There are 5 ways to turn a row about zero (a turn may also mirror it). The second row of each pair is the first, turned, with some noise. The first 45 pairs use one turn. New pairs use 2 turns, one after the other, and a turn may come again.
Some pairs, each with its turns in order after it:
[-45.3 -28.8  46.7 -35.2 -47.1  32.9  48.7 -19.3]
[  8.0 -39.0 -66.9  48.0  -3.7 -24.6 -12.3 -57.0]
sezep

[12.8 17.0 46.1 21.8 22.0 34.0  8.1 -8.3]
[-43.0  27.2   1.7  23.7   2.2 -17.9  -6.4 -27.5]
sezep

[-32.8  49.3 -31.6  -6.5  19.7  45.2  40.3  49.2]
[-14.6 -28.5 -15.8  29.4 -49.7 -12.2  73.1 -51.9]
vata

[ 29.8  27.0  27.7  40.5 -19.8  24.7   0.6  -8.4]
[ 10.6   8.6  27.6 -10.5  28.3  22.6  -5.8 -46.6]
mav

[-22.4  42.8  -1.7  41.8  43.6  -0.2 -37.8  15.1]
[21.1 14.7 23.2 31.0 61.0 14.8 17.0 25.6]
pudef

[-23.7 -24.0 -27.4  42.9 -48.9   8.8  -7.8  27.5]
[ 31.6  32.6   2.0 -23.8 -12.4 -54.2  -1.7  22.9]
pudef

[-19.4   8.1 -24.4 -46.6   9.8   9.0 -49.2  38.8]
[ 16.5 -30.1  17.4   6.4  50.0  -3.0  -6.2  59.1]
sezep

[-11.5 -25.3 -41.3 -18.1  36.7  13.3 -30.6  26.8]
[  4.0  25.5 -27.1  23.2 -37.9  14.6  34.3  32.4]
mav

[-20.3 -45.0 -13.2 -16.7 -30.7 -45.3  38.0 -24.2]
[-16.1 -36.2  33.6 -43.3 -45.8 -17.3  -0.9   0.8]
pudef

[-12.1   7.8 -34.3 -41.6  13.9  29.1  -6.6 -21.2]
[ 18.8 -22.6  24.6  14.5 -15.1  29.1 -14.7  35.0]
sazu

[-14.7 -45.4 -17.8  18.4  18.6  20.2  46.4  15.6]
[-17.0 -17.3  -4.7  26.9 -54.4 -28.3   7.0 -26.3]
mav

[ 10.0   2.4  -3.1  39.5 -47.7 -24.3  11.6 -46.4]
[ 27.3  49.2 -21.5  35.2  36.3  -8.0  -4.4  14.9]
vata

[-26.1 -27.5  -5.2 -26.6 -25.6  -0.9  43.6  43.2]
[-10.0  -4.4 -55.3  15.9 -17.9 -50.2 -21.3 -14.7]
mav

[ 26.8  46.2  -1.9 -35.6 -30.3  40.0 -45.6   2.3]
[-50.6  56.3 -30.9  44.2 -11.7  12.2   0.3  -7.9]
pudef

[ -3.4  20.2  27.6 -28.6 -41.2 -13.1 -15.2 -37.9]
[ -6.0 -15.8 -32.6 -22.7  34.6   6.0  21.7 -36.6]
sezep

[-22.7 -46.2  23.0  11.2 -49.5   7.1  21.6 -10.7]
[ 16.2   9.7 -31.2 -14.9  49.4 -47.3 -23.2 -13.0]
vata

[-28.6  31.4   3.1  40.1 -44.7  50.0 -10.7  24.1]
[ 58.2   2.4 -31.0  -5.0 -40.1  -7.6 -22.1 -39.2]
sazu

[ -4.6  40.8 -38.4  36.7  30.9  43.5 -35.2  32.0]
[-38.3  38.5   9.9  -7.8   3.2  -5.2 -25.2  76.9]
sezep

[ -3.7  -8.7  10.5  22.0  -0.4  -9.9 -24.6  33.5]
[  4.7  12.5   8.0   9.4  13.3  45.6 -21.0  13.9]
sezep

[ 12.8  40.3   7.2 -24.6  11.5  19.7 -48.4 -42.9]
[ 24.3 -37.8   9.3  31.9 -11.8  24.6 -23.0  54.4]
vata

[-26.3  43.2   3.9 -45.4  33.1 -25.0 -41.2  25.6]
[-54.6   8.9  21.7  18.4  51.3   3.4  45.4 -22.8]
pudef

[ 24.6  -8.8  26.1 -40.2 -34.1   0.6  29.1  43.2]
[-31.2 -49.6 -38.8   5.5   4.4  -7.2   4.7 -23.3]
sazu

[  7.4   8.0  26.4   9.7  44.6  42.8 -16.8 -20.2]
[ 11.6   6.7  28.1 -38.0 -44.3 -14.1  23.9  15.0]
sazu

[ -7.6   6.6 -33.8  45.7 -49.7 -22.4  16.6  38.9]
[ 37.5  28.0 -40.9 -27.2 -30.2  25.4 -36.3  20.9]
sezep

[-33.8  -2.8  37.6  -6.1 -16.4  46.2 -16.4   0.1]
[  4.5 -56.6 -29.4  -5.6  13.7 -31.3   2.6  13.2]
vata

[ 22.6  47.2  41.9  -8.5  10.7 -24.3  31.0 -35.5]
[60.2 13.5 35.0 -1.0  3.3  6.1 27.1 29.3]
vata

[ 11.9 -20.6 -14.7  39.4 -28.5   8.7  -4.2 -35.5]
[ -7.6 -25.2  24.0  20.7  13.9  -0.5  37.3 -29.4]
mav

[ 10.1  32.9 -43.4 -26.6 -37.4  13.8 -45.5   8.5]
[-36.6 -19.8  13.7  60.6 -20.1 -14.6 -19.1  25.2]
vata

[-15.2  24.8  24.4   0.0 -30.8 -42.4 -31.7 -40.9]
[ 17.0  22.6   1.9   7.7  15.9  53.8  40.9 -26.8]
sazu

[ 41.6  16.0  47.1  -7.1 -14.6  20.7  -9.1   8.5]
[ -8.6 -21.6 -16.0  -3.7 -33.2 -13.2  43.9  -9.5]
sazu

[ -2.9  36.8  22.9 -30.2  48.0 -24.3  -6.7 -38.2]
[-25.1 -22.3  48.8 -33.2  26.9 -31.3   1.6 -31.1]
sezep

[-11.2 -13.0   1.3  28.3 -27.4  13.1 -37.1  21.8]
[ 21.0  33.6  14.5   6.2   2.4 -41.9  -3.1   1.2]
pudef

[ 11.6 -32.3  -8.6   5.7  38.0   7.2  20.5 -28.2]
[ 17.4   0.3 -12.0 -22.3  18.3  43.9 -18.6 -31.4]
vata

[-34.1  -5.5   7.4 -29.2  19.5  13.3  10.4 -47.4]
[-41.6 -35.0  -6.1 -30.3 -21.2  13.9  -1.1  11.0]
mav

[-27.5 -48.3  47.5  -7.9   3.4  42.6 -40.6 -25.8]
[ -6.2 -53.8 -35.6   8.8 -15.8  68.3  -3.8 -14.8]
mav

[-50.0  -8.7   5.4   6.5 -25.0  -7.4 -10.1  28.1]
[  2.4 -31.0 -24.1   7.3  -1.1  36.0 -44.8   9.8]
sezep

[ 12.4 -25.9  -3.9 -37.9 -22.2  41.1  34.6  43.1]
[ -1.9  10.9 -66.6 -39.0  -8.1 -24.1  -2.9 -30.7]
pudef

[ 39.1  -9.4 -49.6  16.8   2.7 -35.9 -20.5   2.8]
[-21.7 -26.3  -2.7  25.3  -3.3 -43.6  -9.3  49.4]
pudef

[-29.0  -9.5  18.1   9.9  25.5 -27.1  11.2 -39.8]
[ 44.7  17.7 -19.2 -20.4 -12.0   7.1 -17.0   5.2]
vata

[-39.7 -49.5  16.2  13.0  20.6  24.2 -20.1  49.6]
[  8.2  -7.1 -34.7  58.5 -46.6  24.6 -18.0 -14.0]
mav

[ 38.2  12.6  37.7 -24.0 -27.1   7.0 -30.7  48.7]
[-41.1  24.7 -29.7  19.1  24.7 -23.4 -34.6 -32.0]
pudef

[-30.0 -19.5  11.0  -9.8 -33.7  24.8  34.4 -47.6]
[ 60.7 -45.0  17.8  -0.4  31.9   1.8   7.5 -16.5]
sazu

[-34.5 -46.3 -16.1 -13.1  17.1  14.4  -7.8 -21.6]
[-27.8 -39.3 -26.5  13.3 -37.2   9.4  21.9  19.1]
mav

[-36.4  36.9 -19.5  -0.1 -26.7 -36.4 -46.1 -13.4]
[ 13.1  44.2 -12.4  30.3   1.5  69.4 -12.1 -17.9]
sazu

[-34.4 -18.1  -9.1   9.0 -41.0 -29.4  48.3   1.4]
[ 18.4  -0.7 -20.8  -5.5  62.7   3.8 -25.5 -22.6]
sazu

New pairs, each followed by its turns in order:
[-40.9  40.8  -0.7 -42.8  -5.0 -33.5 -35.3  38.3]
[-34.2  40.2 -20.6   1.8 -67.4   7.2 -45.7   5.1]
mav sazu

[ 39.8  30.8 -25.1 -45.9  22.3  41.1  12.5 -20.7]
[-61.9  20.7  -0.7  36.8 -17.3 -19.4  37.1 -30.9]
pudef mav

[  2.2  28.4  38.3 -50.0   6.2  29.4 -21.3   3.1]
[  3.5 -28.0  15.6  23.5 -50.7  10.0 -26.9  26.8]
mav sazu

[-43.5 -29.1   1.8  -7.1  38.5 -41.6  34.0  48.6]
[-34.2 -20.6 -29.0 -50.6  51.1 -15.3  -4.0  19.1]
vata mav

[ 22.0 -15.6  22.4  25.7  41.6  23.4  36.1  -4.3]
[  2.4 -57.9  11.6 -13.2  -6.5 -27.3  -4.1  38.5]
vata sazu

[ 28.0  -8.8  10.9 -25.9  -7.7 -24.9 -38.7  40.3]
[-13.4  -6.0  -3.2 -35.5 -36.8 -46.0  13.1  29.9]
sezep sazu

[-40.3  28.5 -27.4   9.9  -0.4 -11.3  46.2   0.6]
[-19.4   1.8 -52.3 -26.4  10.4   7.2  13.0 -34.3]
pudef pudef

[-33.9  45.3  39.4  13.2 -46.8 -15.7  -5.2 -25.0]
[ -4.6 -17.5  20.5  30.5 -32.9  12.0  76.3   0.9]
sezep pudef

[ 46.6 -37.0   7.8 -14.4 -15.8 -20.8  38.4   3.9]
[25.5 20.2 18.5 30.1 47.5 19.8 30.5  8.9]
sezep vata

[33.6 28.4 26.6  0.1 -2.3  2.2 31.6 -8.5]
[  8.2  21.0  -9.0  31.6  -2.9 -10.4  43.2  -8.0]
pudef pudef

[12.7 11.0 -6.4 34.2 46.6 41.8 22.5  8.0]
[ 37.5 -17.8   1.4  30.2  30.7 -39.6   5.2  29.3]
mav vata

[-13.2 -44.0  -4.2  12.3  40.1 -34.1  43.8  33.4]
[ -4.2 -72.9 -11.1   0.6 -19.2 -26.8   5.5 -47.1]
pudef pudef

[ 38.7 -11.1 -45.4 -33.0  46.3 -42.7  35.8   7.8]
[-46.4 -15.2 -14.9  -4.8   4.0   5.5 -78.2 -23.7]
sezep pudef

[-31.8 -11.9  31.4  20.1 -16.7  26.9 -31.4 -41.4]
[ -5.5 -33.1 -23.2  14.1  19.2 -55.7  16.3  18.3]
vata pudef

[ -2.4 -39.8  49.9  23.0  14.3  35.0 -32.0 -33.6]
[ 13.6   2.2 -16.6  -0.6  12.7  -6.8   8.0 -84.3]
sazu sezep

[ -5.4  49.3  48.3 -27.2  -9.4  41.9  36.2  35.5]
[ 27.1 -54.9  -8.1  55.4 -44.3  30.9  -1.9 -19.4]
pudef vata

[ 11.2 -20.3 -34.0  -7.9 -28.0 -48.7  37.0  49.2]
[-55.9 -17.0  16.3  20.1  32.0  40.9 -34.8  -8.4]
pudef sazu

[ -1.0  45.3   9.0   3.3 -13.2  31.3 -48.8 -22.6]
[ 39.5  28.1 -36.5 -39.2 -27.4  -2.4   5.8   0.5]
pudef sazu

[-44.1 -45.7  -7.7  23.2  16.8   1.6  15.1  38.4]
[  4.2 -30.1   5.2  -9.8  21.5  49.5  -5.6  53.3]
sazu mav

[ 32.7   4.6  11.1 -39.0   3.3 -11.5 -26.5 -19.4]
[  4.6   7.7 -26.7 -15.2  23.5 -22.5  30.2 -31.7]
sazu vata

[ 37.9 -36.8 -36.6  16.4  43.4 -43.4 -27.5 -42.6]
[-29.2 -41.7 -41.5 -31.4  25.7 -64.3  16.1 -30.5]
mav sazu

[ 12.4  13.2 -11.5  -0.2  37.0 -23.8  29.4  49.9]
[-13.9  21.4 -51.5  32.6  -7.8  27.1  30.1 -17.4]
mav sazu

[-49.2  17.7 -42.2  25.5 -47.2  43.1  25.5  12.1]
[ -6.1   3.4   6.5 -67.5 -78.0  17.4  -6.2  14.9]
vata sezep

[ 44.3  25.9 -28.5 -25.3  37.2  29.7 -18.9 -40.5]
[-14.1  29.1 -41.8   8.4 -62.1  12.6 -14.5  33.0]
pudef sezep

[-35.6 -13.0 -47.5 -15.2 -24.9  34.7  12.4  26.0]
[ 43.3  24.7  -5.0  -3.1 -13.7  38.1  -0.7  47.0]
sezep sezep

[ 26.9  46.0 -43.1 -28.5   0.0  -3.5  44.1 -24.8]
[ 39.6  14.7  -0.9   2.3  -1.3  38.0 -67.9  22.0]
vata pudef

[-43.4  23.6 -18.3  32.1 -43.7  -4.5 -20.8  -3.4]
[ 18.6  10.0  -1.5 -54.8 -18.6  24.6 -20.9  32.5]
vata sezep

[  9.9  28.1 -10.2  37.2   1.1  38.0 -44.7  -2.1]
[-15.5 -15.7 -17.1   8.6 -46.7 -33.2  28.9 -16.2]
sezep vata

[-24.0 -21.2   9.0  17.4  26.7 -24.3   3.5 -32.1]
[-16.8   3.9  -7.5 -44.5  36.4 -26.6  -9.9  -9.4]
mav vata

[-43.6  47.3  38.0 -15.1  37.0  26.3 -26.9  -6.6]
[-20.7 -32.6 -13.7  59.9  34.6 -42.9  -8.7 -25.2]
vata sazu

[ 25.3  32.4  -7.9 -13.9  17.9  35.8  11.6   9.3]
[ 16.1   9.1  31.6  -2.3  10.1 -15.1 -35.1  30.4]
sezep mav

[ 17.4 -22.1  38.6 -48.0  19.2  47.4 -26.1  12.2]
[-41.0  -9.6  -7.6 -50.9 -56.4  -9.2  28.3  -4.5]
pudef sezep

[-12.7  47.1  17.6  -1.8   9.3  13.1  24.0  -7.4]
[-21.4  33.0  17.3   1.1   8.6  47.0   2.4   9.1]
sezep sazu

[-37.8  11.7 -27.3  43.4   1.8  35.2  -9.5 -43.4]
[  0.9  24.1  -8.8 -15.5 -45.4   5.8  15.5  56.5]
vata sezep

[-25.8  25.6 -11.4 -47.1 -43.4  10.2 -28.6 -50.3]
[-24.1  73.8  -3.5  35.6   6.7 -36.1  20.8 -34.2]
vata sazu

[ 37.7 -43.7   8.5 -17.6  -1.9 -22.9  44.8  26.2]
[ 23.5  15.6 -27.0  21.3   2.3 -42.1  52.1  25.2]
sezep sazu

[-26.1 -16.6  -1.4  22.8  10.0 -36.7  24.8  47.3]
[ 38.3 -31.0  51.9  15.7  21.7 -10.3  10.5  -8.1]
pudef sezep

[ 46.1  34.9 -10.6  17.3  23.2  19.3  29.1  -9.8]
[ -2.5 -18.5 -13.5 -13.8  38.3 -33.9  11.9 -48.5]
mav sezep

[  6.0 -47.9  29.8  26.2  31.2 -15.2  36.0 -30.3]
[  4.6   7.1  21.3  -1.0  33.9 -56.3  51.5  16.0]
vata sezep

[-19.0   4.0  22.4  12.2 -35.1 -40.4  49.4  50.1]
[-37.3   0.1   8.8 -14.2 -25.0  10.0  52.9  52.6]
sazu mav

[ 26.7  43.9  48.0  34.7  22.8 -40.5  -2.6 -23.7]
[-44.9 -41.2   5.7 -22.8  32.9 -43.2   2.3 -27.6]
sezep sezep

[ 29.2  47.3 -35.3 -15.7 -37.9 -28.2  -8.2   3.8]
[-34.8   7.4 -45.0  32.6   5.0  26.3  28.6 -17.4]
sazu vata

[ 36.0 -48.0  20.0  43.4  -3.7  -4.5 -37.7  -2.3]
[ 64.3  51.7  -1.5  -5.3 -10.9 -19.8  24.1  14.6]
sazu vata

[-24.3 -26.6 -46.7  46.9 -33.1   6.0  18.1 -12.9]
[-32.4  21.0  67.3  -3.2  25.0 -30.6  18.1   3.9]
pudef vata

[-26.2  11.0 -32.5  20.8   9.5  12.0 -28.9   8.6]
[  0.6  -8.5 -36.5 -12.8 -16.5  14.4 -11.3  28.8]
vata sezep

[-38.6  36.6 -18.3   0.4  12.1 -13.3  31.5   2.7]
[ 25.7   0.4  -6.5  48.2  21.1 -46.1 -12.6   1.3]
pudef sezep

[-12.6  -4.2 -47.6 -31.6  36.4   0.4 -42.6 -20.6]
[ 22.0  43.6 -31.1 -22.9  34.5  -9.2  33.6 -40.3]
pudef vata

[-48.1   3.6 -20.7 -36.5  20.4  40.2 -48.8 -43.5]
[ 63.8 -10.2 -42.9 -33.3  35.7 -33.1  20.3   6.6]
pudef sazu

[-48.5 -19.9  43.2  21.8  -3.2  25.8  48.0   8.1]
[ 26.5  21.2  51.4  16.2  -8.1  43.2 -35.9 -32.9]
vata vata

[ 38.7 -40.6  18.9  35.3 -31.2   1.6 -42.9 -23.1]
[ 46.4 -47.2 -31.0  13.7 -13.7  33.9 -24.6  -0.5]
mav pudef

[ 49.0 -20.2  50.3 -27.8  27.0 -14.8  10.1  35.9]
[ 26.1  17.6 -13.1 -19.3 -28.2 -40.4 -35.2 -52.0]
sazu vata

[  5.6  34.3 -33.5  -5.5 -25.9  11.6 -21.5 -40.5]
[ 11.8  -7.5  -9.5 -18.4  29.7  32.1  38.8 -23.8]
mav pudef

[ 27.8 -40.1  11.4  47.3 -21.3 -15.5 -38.9 -38.7]
[  7.5  71.6  -4.5  19.0 -34.3  41.9  -4.6  34.4]
vata mav

[-26.9 -15.8 -48.9   1.0  31.9   5.9  -8.9   4.7]
[47.6 -0.2 12.7 36.3 -8.8 18.3 -5.5 -9.3]
vata sazu

[ -7.2  -4.9  48.1 -49.1  47.1  16.4 -44.7  48.9]
[ 40.4 -41.8  39.2  18.1 -12.4  63.9  20.6  25.9]
pudef pudef

[  3.3 -24.2  -1.9  23.6 -46.5  24.1  36.9 -22.5]
[-10.2 -57.4  -1.5  22.7  -1.1  -1.9 -38.9  17.1]
sazu pudef

[ 48.9   3.2  -9.5  37.4 -15.6  17.1  35.5 -48.2]
[ -1.8 -41.9  29.3 -20.1 -27.8  57.9 -15.5 -34.5]
mav pudef

[-23.5 -22.5  42.8  42.1 -33.4 -45.8  -0.4  -9.3]
[-21.2   5.0  40.8  29.8 -34.9  58.2  22.0  -8.2]
mav sezep

[-31.6  38.4 -39.8  -6.1   8.5 -14.1 -48.5 -29.9]
[  1.6  25.9  -4.6  55.4  41.3  -2.2  18.3 -39.4]
vata mav

[ 21.2  10.4  13.3  10.5  -6.5   4.2 -42.3  20.8]
[ -2.0  19.9 -23.0  -6.6 -31.7  14.4  10.2  28.1]
pudef vata

[ -7.4  23.1   8.1 -11.5  11.0 -16.1  23.4 -13.0]
[ 10.0 -24.4  15.7 -10.4 -17.7  -3.5 -13.2 -11.6]
pudef sazu

[  0.3  -7.7 -11.4   4.1 -39.6 -19.1 -43.8 -21.1]
[ 13.3   0.5 -47.1 -16.3 -18.7   8.6  34.9 -11.8]
sezep pudef

[-45.1  32.7   2.6  44.9 -28.7  19.1 -44.2   1.1]
[  3.8 -22.9 -73.0 -17.4 -21.7  13.9  27.1  22.6]
mav vata

[-17.0  45.9 -21.1 -47.1 -24.4  42.4 -47.3  -6.7]
[-30.8  20.9  15.2 -38.3 -57.6  16.9  -9.2 -65.0]
sezep vata

